The same things were measured in two ways. Each way mixes the same 11 hidden numbers, adds some noise and spreads widely along 6 directions of its own, which tell nothing about the thing.
Some things both ways: the first way, then the second way.
[ 21  -1   8  25  31  -4 -12  24  18   1   8  13 -15 -13   4  11  -4  15
  11  12  24  25   1  35   6]
[  1  -1   0  -5  -1  -7   6  -7  -7   6   2   9   6 -10  -5  15  -7  -5
  -2   1  -4   9   1  11   7]

[  8  11  -7  -5 -20   2   1  -9  15  -5   5   9 -13  -5   3   8  -3  -6
  13  -1   3   2  -1  -4  -5]
[ 13  -7   0   3  -5  -6   8  -4  -7 -13   7  -6  14 -12   4  21  -7   4
   2  -3  12  13   9   8   8]

[ 10  -2   5   6  14  -2  -4  14   0  -6   6  -4 -12  -2   9   8  -9   3
   2   5   8  12  -5  11   5]
[  1  -4   2  12  -6  -1 -14  -5  -1  12  -9  17  22 -24  15   8   7  14
   6   9   4  13  -2   3 -10]

[  7   6   1   5 -23 -13  -9  20   0  -3 -11   3   1   4   7  -2  -5   7
  10  -4  10  -2 -11   8  13]
[ -7   3  -3  12 -10  13  -5 -11   1  16   5   5  10   8  -4  15   1   5
  -2  12   0  16   2   8  -7]

[ -8 -12   9   0  19   1   5   5  -7   2  -5  -9   6  -8   1  -2  -2  10
  -8  -2  -4   3   6  -5   2]
[  1  13  -5   2  -1 -16   6  -7  10  -6   7  21  16 -10  20  21 -21  12
  13   7   4  12   3  -1  -5]

[-2 -3  5 -8  9  8  8 -3  2  1  1 -3 -3 -1 -5  0 -2 -3 -1  0  3  0  3  2
  3]
[  7 -17  -1   7  -2   8 -18   5  -5  -4  -2  -4   3 -15 -13   1  16  11
 -10  -1   3   1  -1   4  -1]

[-10  -6  -7 -11 -26 -10  -5  -5   4  16 -18  -4   6   5   5 -16  -8  -6
   0  13  -8  -4  -1  -9   7]
[ -2  -6 -15  10   1  -6 -17  -5 -13   6  -5  26   9  -8  -6  12   3  15
  -2   6 -11  -2   0  12 -12]

[ 10   7   4  13  -8   0  -2   8  -7   4  10   9   5  -2   2   9   4   5
  19  -3  -1   2   8   3 -13]
[  7   0   2   4  -5 -12   7  -7   7   1  14  18   7  -7  10  11 -13   1
  -2   0  -9  12  10   5  18]

[  3  -5  -7  13 -12 -10 -12   8   0  19 -10   3   2   5  18   5  -3   3
   9  14  -3   4   0  10   4]
[  1  17  -2  -6  -8   9  12 -10   4  29   5   5  10  -4  21   5 -14   1
  14   8   0  16  -5   4 -12]

[-11  -6  -1  -1   9   0  11   1  -3   9  -8  -6  16  -3   3   2   8   7
  -3  -2 -12   1   9  -2 -12]
[ -2   5 -13  -2  -2   9   7  -5  17  13  16   1   3   6  12  23 -15  -5
   3   0   9  10   2 -10 -16]

[ -8   6  -4 -11 -19 -12  -6  -5   7  24  -7  -2   4   7   1 -10   5   0
   4   3  -5  -1   3  10 -12]
[10 -6 -7  0 -7 -2  5 -6 -5  6  4  7  7 -6  3 16 -6  5  5  0  4 11  5 10
  2]

[-13  12   3 -18  -5   2  -3 -12  -4  16   0   4   1   3 -11 -16  16  -9
  -8 -14  -6  -5  -1  -8 -14]
[10 -3 -3  1 -2 -3 -1 -6 -1  5  3  6  0 -4 -8 -5  3 -4  2  4  4  8 -4  5
  2]

[  7  10   8  16 -13 -18 -17  16  11  -4  -2   1 -12   2  -8  -3 -10  12
  10   2  10  12  -8  23   9]
[ -4  -4 -10  24  -8  -8 -19 -15   9  -4   4  28  15  -9   8  14   5  14
  -2   7 -10   6   5   3  -9]

[-3 -5 15 11 17  9 -1 12  0 10 -1 -3  4 -7 -1 14 -3  4  5 -4  2  6 10 17
  0]
[ -7  -2 -14   8 -12  12  -8 -14  21  30  10  24  -3   2   8   7   1  -3
  -6   7 -18   5   1   0 -16]

[ -5  -8  -3  -4   6   9  12   7 -10  23  -3   2  20   6   0   6  11  -8
  10   5   0 -10   6  -4  -3]
[ 13   1   2 -12 -15  -4  16   0  12   0  11   5   1 -13  -8  -1 -14   8
   1  16  11  19  -3  11   8]

[  5   8  -3   8   4   6  -7 -15  10  -7   7  10  -2  -4  -8  -2  -2  -5
  -3   2  -5  10   4   5   0]
[-12 -10  -9   7   2  22 -21   3 -11   7  -5 -10   1  15 -15  15  12  -4
 -14  -8   3  -9   2  -3 -22]

[  0  12   4  -4 -14 -10  -7  -8  -3  18   2   3   8   1  -7 -17   4  16
   0 -12   0  -4   2   4  -9]
[ -5 -15  -3   9  -2  24 -25 -23 -14  21   1   1  -9  21  -8   8   6  -1
 -17  -2 -21  -7   3   4 -21]

[ 10  21   4  -1  -2  -4  -1   3   7  -3   4  17 -22  -3  -1  -9  -1   5
  -2 -14  11   3 -16   5   2]
[ 3  0  2  1 -3  7  0 -8  9  8  7 -4  9 -9 10 14 -5  1  4  5  9 15 -2 -4
 -9]

[  3   3  -3  11 -21 -10  -5  -3   8 -10 -10  10  -4   4  -9 -13  -3   6
   6   7  -4   4   2  12  12]
[ -2  -6 -10  12   6   6 -16   8   1 -13   9  -1  -1   0 -11   9  11   3
 -10 -15  -2  -6   4  -4   2]

[  9   3  -2   4   2   8   9  -4 -11  -5   8   4   3  -3   8   6  -6   4
  -1  -8  -1  -6  -4 -15   5]
[  8  -1  12  -1  -6   1  -6 -13   0   9  -4  11   8  -6  17  -2  -9   9
   2  12  -1   9   0  -2 -11]

[  2   8   6  -5 -14  -4  -4  -2  -4   0   5   3 -10  -2  -2  -7   5   4
   6  -8  -1   0   2  -3  -8]
[  3   4   4   6   9  17  -6   0   8   1  15 -23   3 -11   9   7  10  -4
  -2 -12  -1   8  -2 -11   6]

[12 -2 -8 18 -3 -1 -4  9 -8 -7  7  7 14  3  4 15 -2  6 11  2 -7  3  2 -2
 -1]
[ -9   6  -2   9  -1  21 -14  -9  19  17   9   0   1   7  10   8   1   0
  -1   5   1   9  -4 -16 -22]

[  0 -15  10   7   0  -6  -4  15   9   1 -17  -4  -4  -5  -2   0 -19  15
   3   3  12   2  -4  11  29]
[  5 -10 -12   8   3 -12 -25 -19  -7   5   0  39 -12  -4 -14  -9  11   9
  -9   5 -37  -9  -2  12   0]

[ -6   5   6  -9 -13  -9   5   2  -9  -3  -3  -4   2  10 -12 -14   0   8
   0 -11  -8  -5  -2   0  -3]
[ -3  -6 -11  14  -6  12 -17 -12  14  10   8  11  -2  -3   5   7   8   2
  -5  -7 -11   0   0  -8 -15]

[-19  11   3  -6 -16   4   2 -34   9  12 -17  -5   6  -9   1 -20  -4  -3
 -18  -8 -17  -4   9  -4   0]
[  3  -6  -5  -3  -2   5  -2   2  -9   8  -6   8   5  16  12  16 -10  -1
  -3  -1   1  -5  17   0 -12]

[  2   1   3   2  -6 -16  -9   0   2  11   4   6  -9  -1 -12 -16  -2  11
   4   4   0   6  -2  -3  -3]
[ -4   1  -7  10   0 -12 -10 -19 -16 -10   6  13  10  -7  -1  15 -11  12
  -1  -5 -12  -3  -4  13 -10]

[  5  18  -1   3 -18   1  -8 -18  -3  18  14  10   2   5  -4 -12   9 -11
  11   7  -5   1  11   7 -16]
[  3  -5  -8  -3 -10   7   8   8  -4  -6   5  -2   7  -3  -1  19  -4   5
  -8  -7   2   4  14  10   3]

Other things, the second way, with their names:
J707: [  7  -8   8   9  13   8 -29  -2   6   2   6   2  -4 -21  -4  -5  18  18
  -5   3 -11   7  -9  -8   7]
J575: [  7   6   9  -6   1  -8   4 -24   0   7  -1  10   7  -7  18   6 -13  -8
   6   5  -1  11   0 -10 -15]
J662: [ -1   0   1   8  -4   6 -12 -10  -2  -1   2  -3  11 -10   6   6   1  10
   0   3   1   4  -5   2 -16]
J191: [  9   1   4  -2 -14 -19  11 -11 -12 -16  -5  11  21 -20   1  10 -13   9
   5  12   9  14   3  19  -1]
J474: [  0 -10  -5  -2   4   7 -13  -6  -5   1   4   4  -7  -6 -15  14   9   6
 -13  -1 -15   1   2   3   1]
J247: [ 10 -20   5  -1   9   6 -21  -6 -20   9  -3   0   5 -22  -1  14   8  19
  -7   1 -11   2  -2   9  -1]
J987: [-10  -2  12  10 -12  19 -12 -12   7  21  -3  -3  16   2  12   3  -2  -6
  -8  13  11  11  -3  -9 -33]
J752: [  1  -4  21   2  -2  -9   2  -4 -15   0  -4  -5  13 -11   6   6  -6  -7
   2 -13   6   7   1   7  19]
J45: [  2 -12  15  17   1 -13 -27   1 -13  -5 -12   9  15  -9   4   0   5  18
   4   7   3  -1  -2  11   9]
J195: [  7 -10  -2  -1   4   3 -13   0  -3 -13   0   0  -2 -12  -6   1   8   5
 -10  -7  -3  -4   2  -5  -6]
J856: [ 10  -2  -3 -12   8   1   7  -6   3  -3  15  -8 -13   3   4  12  -6  -9
  -2 -17 -12  -2   8  -3  17]
J901: [  3   3  -4  -1   6  -9  -1  -4 -12  -1   0   9   7  -6  -5  16  -4  10
   8   2   0   8  -1   9   6]
J482: [  6  -1 -14  10   4  -2  -6  -7 -12  -2   5   8   5   5  -6  18   0  10
   5  -2  -1   6   4   7  -1]
J751: [  9 -13 -10  17   5   8 -16   7  -5  -9   6 -12   3   7 -16  18  13  13
   3  -5  18   6   4   3   8]
J941: [ 10  -2   9  -7   5  -2   3   7   0  -8   2 -15  -6  -7  -7   0   5  -2
   6 -12   8   6  -2   3  28]
J65: [  9 -10   0   5  -4   2 -14  -8  -2   8  -8   9  10 -15  10   4   5  10
   5   4   6   6  -3  -3 -15]
J559: [  6 -22  11  -3   2   2 -18  -1  -5  -6  -3  -4  -2 -13   0   5   3   4
 -12 -10  -5  -8   2  -2   1]
J616: [  5 -12 -10   6  14  -4 -24   8  -1  -6   3   5  -2  -5  -9   6   7  13
  -2   0   0  -8  -4   2  -1]
J198: [  6  -2  17  -5   8   3  -5   8   4   9   0  -5   0 -16  -2  -2   8  -3
   1  -1   6  13  -5  -5  19]
J219: [  3  -4  -9   0  -7   6   1 -23   7  17  12   7  -1  -7   1  15  -1  -3
  -2   4 -11  13  -2   4  -8]
J889: [  1  13  -9 -10 -13 -12  26  -9  -2  -5   4  13  12  11   8  28 -29   2
  10  10   8  14  14  13  -1]
J986: [  1   4  15  14  -5  -2  -8  -2   5   0  -3  -1  23 -25  26  -8   2  -4
   3  -6   8   7  -4  -8  -5]
J398: [  0  -3 -20   6   6 -10 -13   5   7 -11   7  15  -3   0  -3  17  -1  14
   2  -3  -6  -8   3   3   2]
J872: [-14  -1  -2  -1   0  26 -13  -8   4  31   6   1  -5   8  -3  11   4  -6
 -15   4 -14   3  -3  -3 -17]
J116: [  5  -6  10   4  -1  -4 -14  -3   0  13  -5   4   1   2   5 -13  -5   2
   9   4  10  -1 -12   2  -4]
J472: [ 15 -14   3  -1  15   0 -19  -5 -23  15  -6   8  -2 -11 -14   5  11  14
   5   8  -3   8  -7   9   9]
J747: [  4 -16   6  13   5   7 -30   3  14  -8   4  -1  -3 -15  -5  -5  18   7
 -12  -6  -2   0  -3 -14   0]
J761: [ -9   5  11   0 -15   3  -1   1   7  15  -9   8  20  -9  10   8  -8   8
   4  21  14  17  -4   5 -11]
J410: [ -1  -3   3  24  -1  -5 -16  -1  -2 -12   3   7  19 -14  -2  13  12  13
  -2   2   0  13   5   5  12]
J291: [ 13  -5  14   6  11  -4 -16   2 -10  -9  -8  -8   6 -18  -5  -8  16   6
   6  -3  11   7  -7  -4  10]
J344: [16 -6  2  1  2  8 -8 -7 -2 -2  3 -7  5 -8  0  7  3 14  5  8 14 15 -2 -4
 -7]
J359: [ 21 -10 -18  -2  18  15 -19   7 -10  -3   8 -11 -17  -1  -9   1  18  20
   4 -11  -9  -9  -2   1   7]
J750: [  1 -12  -3   6   9   4 -11   4  -5  -6   8  -6   2   4  -6  27  -3   6
  -5 -12  10   1   7  -6   1]
J59: [ -2  -1   5  -5  -3  -8  -6 -21   1   0   3  19  -1   6   1  17 -19  10
  -2  10 -10   5   3   2  -8]
J460: [ -2 -11   7  19   0   8 -24  -1  -4   7  -4   9  16 -14   0   5  14   5
 -12   5   1   8   2  -5 -10]
J858: [  9  -6  13  -1   7   7 -16  -3  -1   3   5 -15  -8  -7  -8  -9   9   6
   2  -2  -3   4 -11   2  16]
J139: [ -3  -7  -6  -5  -9   8   2  -5 -12  -4   5 -12   4   5 -13  24 -13   5
  -4  -6  10   2  -2  12 -14]
J259: [  5 -11  -8  20  -4  -9 -13 -10 -10 -14   4  14  10   1 -10  12   4   8
  -9   5  -4   4  10  12   2]
J947: [ -5  18  -9  -1  -7   7  15 -12  23   2  24 -11   6  -3  10  23 -14  -1
   7   2   5  18  -4  -2  -7]
J741: [ -3  12 -11  -9  -1 -16  21   2   2   3   2  20  14  -5   3  28 -16  -6
   7   8   6  15  10   9   5]
J413: [  4   2  15  -2   9   1 -14   6  13  -9  -4  -9  11 -29  14  -4   4  11
   4   7  12   8  -9 -15  -7]
J42: [  1   8  -6  -7  -2  -3  15  10   8  -5   5  -2  10  -3   5  21 -10  -4
   6  -4  17  11   6  -2   4]
J922: [ -1 -14 -11   1  -2  -1  -4 -10 -20  -5   3   9   4   8 -17  24  -6  -2
 -18   1  -5  -3  11  12 -14]
J172: [ -1  -4  -6   6   9  25 -17   6 -11   1   8 -22   3   4 -16  21   6  19
  -2   0  15   7  -5   1 -11]
J151: [ -7   2  -7   6  -1   8  -4  -6  11  -2  12   0  12  -1   8  27  -9   4
  -9   6   4   8   5  -7 -21]
J505: [ -5  -1 -15   4   2  12 -10 -18 -11  31   1   9  -6  24 -10   5  -1 -12
  -1   3  -5  -2  -6   3 -25]
J357: [-11  -2   0   9 -18   0 -13  -6  -3   6 -10  17  17  -5   1   5  -5  13
  -2  14   3   2  -3  12 -22]
J208: [ 16 -10  27 -14  10  -7  -6   4 -14   8 -17   3   3 -23   2 -17   7  -8
  -3   4   2   6  -2  -3  15]
J531: [ -2   6   1  11  -6 -17   0   4  13 -16   1  12  27 -20  16  24 -13  20
  15  11  24  17   1   0  -3]
J54: [  7  -5  11  -5   5   5 -12   0 -28  24 -22  -2  -2  -5  -4 -23  14 -10
   6  -6  -4  -5 -11  10   3]
J179: [  9  -7  -3   9  -3  12 -15  -3   0  18  -1   2  -2  -5  -8  -3  16  10
   9   1   6  11  -8   4   3]
J257: [ 6 -7  8  1 -4  1 -7 -7 -7  5 -2  1  2 -1  8 -1 -3 -2 -2 -7 -4 -2  3  2
  1]
J803: [ 10   3  18 -10   3  -6  -1  -1  -8  -1  -3  -6   1  -8   5  -7  -5   9
   7   5  -3   4  -4  10  17]
J341: [ -8  -1 -15  -4   2  15  -6   1  16   6  13  -2 -10  18  -7  29  -3   7
  -5   4  -4   2   5  -2  -5]
J432: [ -4  -4 -13   3  -6   5  -5  -8   6   0   9  11  -2  -4  -7   8   0  -3
 -12  -5 -10  -1   1   0 -14]
J448: [  6  -2 -20  -1   5   3   2   6  -2  -1   3   4   6 -10   2  28   4  11
   9  -8   7   8   5   0  -1]
J203: [  5   3  -2   4  -6   3   7  -8  11  13  12   6  15  -6  26  20 -18   3
   8   3  11  16   5  -6 -11]

Some of these things the first way, each followed by its name:
[-11 -11  13  -7  28  22   8   2  -2  -1  -5 -11   8 -14   1  12 -10 -11
 -13  -8   0   1   6  -9   9]
J761
[  1 -29   2  -1  22  17  -9  -4  16   3  -7  -3   4 -17   8  22 -11   1
  -2  10   1  11  17   5  12]
J901
[  8   9   6  13  23   9 -10  -5   8  -2  11  14  -9  -9  -5   1   7  -3
  -4   1   4  17   6  18  -4]
J42
[ 18   4 -11  20   0 -14  -4  32  -2 -10   2   3   3   2  19   8  -3   2
  14  16   9  12 -11   5   4]
J741
[ -1  10   4  -8 -16  -8  -2  10  -7   6   2   5  -4   3  -6  -4   3  -2
   8 -12   2  -5  -9 -12  -7]
J947
[  0  -1  -2  -4  -5   6   3 -19  10  -4  -4   6  -6  -5  -8 -11  -5  -3
  -3   4   0   0   4  -3  12]
J195
[ 20  -7 -14   4  13  10   1   2 -12   2  20  16   7   3  12  19   6   0
  10   5  -3   0   2 -12  -8]
J172
[ -6  12  13 -11  17   8   2  -5  -3  -5   9   4 -12  -5 -15  -9   0  -6
 -15 -18  -3   4  -6  -8  -6]
J531
[  7  -2 -20  17  -6 -12 -12   4   3  10   1   9  17   5   8  14   7   4
  10  12 -13   9   1   1 -12]
J505
[  2   8   6   6   1   4  -9 -12   8  11   6  15  -6  -4 -16 -12   6  -4
   5   5   2   6   9  11  -2]
J432
[ 16  -6   6  24  21 -13   4  30   7 -27   4  -5  -7  -4   1  15 -12  29
   9   4   9  20  -2  26   6]
J752
[-24   4   6 -14 -12 -15   2  -3 -14  22  -9 -14  16  12 -14 -24   3   2
 -10  -8 -21  -8  -1 -11 -14]
J398
[ -9 -28   3 -21   8  11  12   3 -10   8  -1 -24  28  -6   4  11  -4  -1
   4   4  -4  -7  19 -19  -4]
J474
[  2 -10   5  -1  21  -5   0  23  -5   0  -5  -5   1  11   4   9   1  18
  -4  -7   6   5  -4  26   5]
J179
[ 13   8  -3   8 -17   0  -9   3   6   6  -5  20  -1  -4   7  -8  -9   1
   9   1   6   0  -4   4  11]
J872
[  9 -15   0   7   2 -13   1  24  -7   6  -7  -1   7   6   6  -2  -6  21
  10  10   9   1  -1  12  13]
J707
[  1  13  10  -8   0   6   0  -8   2  -7   1  10 -14  -9  -5 -20   5  -1
  -7 -12   7   2   1   1   3]
J460
[  0  16   4  -1 -17  -9  -4   0   0   0   3   0  -3  -1  -8  -9   6   2
   6  -9   4  -1  -3   0  -7]
J259
[  8  10  11   9   8  -8   2   8   2  -1   3   6 -10  -4  -3  -6  -2  25
   0 -12   9   6  -3  18   0]
J856
[  6  20   8   6  -7   1 -24 -16   8  24   9  21 -14  -4  -8 -12  -7  -2
  -3  -8   3   4  -5   8   1]
J803
[-5 -9 -2  3 11  0  0 -4 -1  8  2 -9 10 -4 -2 -1 -3 -5 -2 15 -6  6  7 -8
 -1]
J413
[  2 -12   1  -7   4   8   8  -1   3  -3  -8   1  15 -11  -3   1 -16  13
  -5 -11   2  -7   1 -15  16]
J59
[ -6   2   1 -17  16  15   2 -21 -10  16  13  -3  16  -8   1 -11  14 -12
 -12  -2  -9   0  16 -16 -21]
J208
[-10   4  15 -20 -14  -3  -6   3  -9  -3  -2 -12   0   0 -10 -16   4  -1
  -2 -15   1  -4   4  -5  -6]
J410
[ -8  12  11   4 -10  -4  -1 -10   7 -14  -4  -1 -21  -6 -11 -14  -4  -3
  -5  -4  -7   7   0   2   3]
J986
[ -8  -6  -5  -1  -3   5  18   1  -5 -13  -7 -13  19  -6   4  10  -2  -3
   1  -2 -10  -5   4 -21  -1]
J987
[  0  -8  -7   3   2 -10   3  11  -3 -12 -10 -10  -1   7  11   4 -11   7
  -6   5  -6   6 -11   1  11]
J54
[ -1   3  -8 -26  -6  16   4 -24   0   8   6   8   1  -2   3   1   6 -11
  -5 -12  -4 -11   0 -21  -7]
J344
